The groups are shells around one centre, one inside the other: the same stretched ball of 5 dimensions in 6 sizes.
In the rows, 128 means zero.
Some rows, each with its group after it:
[100 144 108 140 158 172 112  83]
j768
[ 96 144 111 190 203 190  98 108]
j819
[117 129  76 173 169 171  80 116]
j768
[109 134 119 122 129 135 136  65]
j819
[108 136  89 148 160 172  98  86]
j900
[ 92 154 147 141 145 148 151  98]
j975
[118 132  69 178 165 172  80 123]
j9
[130 125 105  97  77 102 124 110]
j819
[105 150 164  87  79 104 160 124]
j53
[ 95 149 160 119 131 135 152  95]
j900
[133 130  97 109  79 112 102 158]
j900
[ 98 145 137 128 139 142 150  69]
j975
[124 129  79 124 113 140 104  98]
j768
[104 152 110 139 127 154 122 129]
j819
[127 136 110 122  87 113 114 164]
j53
[112 146 113 125 111 141 110 149]
j768
[107 132 117 165 175 159 111  89]
j900
[111 126 100 150 168 161 105  64]
j9
[117 129 125  98 106 120 129  81]
j9
[ 99 155 152 109 104 127 152 121]
j819
[115 135  90 159 146 154 103 118]
j975
[ 96 141 101 155 179 180 121  46]
j53
[120 132 153  86  82  97 134 126]
j9
[101 147 167 123 119 118 159 113]
j768
[111 133 119 136 146 150 104 106]
j819
[111 133 136 119 128 131 123 101]
j975
[119 128 126 122 115 115 133  94]
j768
[ 98 153 116 134 136 160 129 103]
j975
[116 141 150  76  67  98 144 129]
j53
[131 130 120  98  72 100 110 163]
j975
[ 83 149 152 162 196 176 137  66]
j53
[118 138 135  86  77 106 134 124]
j900
[118 140 138  85  65  94 153 119]
j53
[ 88 150 105 181 205 203 104  84]
j819
[ 82 160 170 133 152 152 160  92]
j9
[125 126  98 146 130 136  95 135]
j900
[119 136  87 157 141 157  86 147]
j768
[107 140 141 150 143 134 129 127]
j975
[113 142 156 119 101 109 134 160]
j53
[ 99 150  92 160 158 176 118  95]
j9
[112 141 124 122 118 137 113 135]
j900
[ 88 148 152 183 201 173 129  99]
j9

New rows, each followed by its group:
[107 147 165  98  92 109 144 143]
j9
[110 148 146  88  80 113 138 139]
j9
[131 124  92 108  85 111 116 108]
j9
[ 89 150 160 124 143 141 167  58]
j9
[106 144 149  94  94 112 158  93]
j768
[107 144 123 128 128 146 114 128]
j900
[101 147 158 123 128 134 132 131]
j9
[123 124  99 119 116 127 119  78]
j9
[112 132 121 134 143 144 110 103]
j900
[119 127 107 133 137 142 100 104]
j975
[116 131  55 179 178 188  71 102]
j9
[116 136 140  87  80 102 147 102]
j975
[123 134  79 138 119 147  92 136]
j900
[ 91 142 130 171 197 177 124  68]
j900
[104 152 114 136 128 156 114 140]
j53
[110 147 137 127 104 120 138 145]
j53
[111 145 155 118  99 108 146 144]
j819
[136 126  98 112  81 111  92 171]
j819
[125 133  70 119 106 147  88 125]
j53
[134 121  91 136 113 125  86 149]
j819
[100 143 163  98 113 120 156  83]
j9
[ 99 145 165 125 134 129 148 105]
j900
[118 139 134 123  98 111 133 146]
j768
[ 99 147  75 173 184 201  88  97]
j9
[103 136  88 170 182 179 113  59]
j9
[129 132 126  68  45  84 136 132]
j819
[133 129 103  86  59  99 117 136]
j975
[134 124  75 124 102 131  85 139]
j975
[121 127 128 115 104 106 137  98]
j53
[111 138 113 163 155 155  98 142]
j768
[116 126  87 151 157 160  95  85]
j975
[ 86 158 139 137 153 165 145  84]
j819
[122 128  99 158 145 146  89 140]
j768
[134 132 125  63  32  79 125 161]
j9
[ 83 151 151 177 198 172 150  65]
j9
[ 98 150 116 138 148 166 120  99]
j900
[105 134  89 173 181 175 110  65]
j9
[ 88 153 159 132 147 145 164  72]
j819
[133 119  95 135 115 121  97 129]
j819
[ 91 148 106 169 186 185 126  63]
j768
[113 138  70 151 150 176  83 112]
j819
[ 89 151 135 151 173 173 127  87]
j975
[ 93 148 143 116 137 147 152  60]
j9
[124 137  72 147 122 154  83 154]
j9
[120 130  77 121 120 150  96  94]
j53
[135 126  92  84  64 108 103 133]
j53
[106 140  93 180 184 185  81 128]
j9
[108 136  84 182 183 182  88 109]
j975
[102 142  87 181 187 189  94 101]
j900
[130 119  99 148 135 131  91 127]
j9
[110 134  86 176 182 183  76 120]
j9
[108 145 174  89  83  96 163 120]
j819
[118 130 151  96  91  96 146 104]
j768
[130 121 116 138 121 118  98 145]
j9
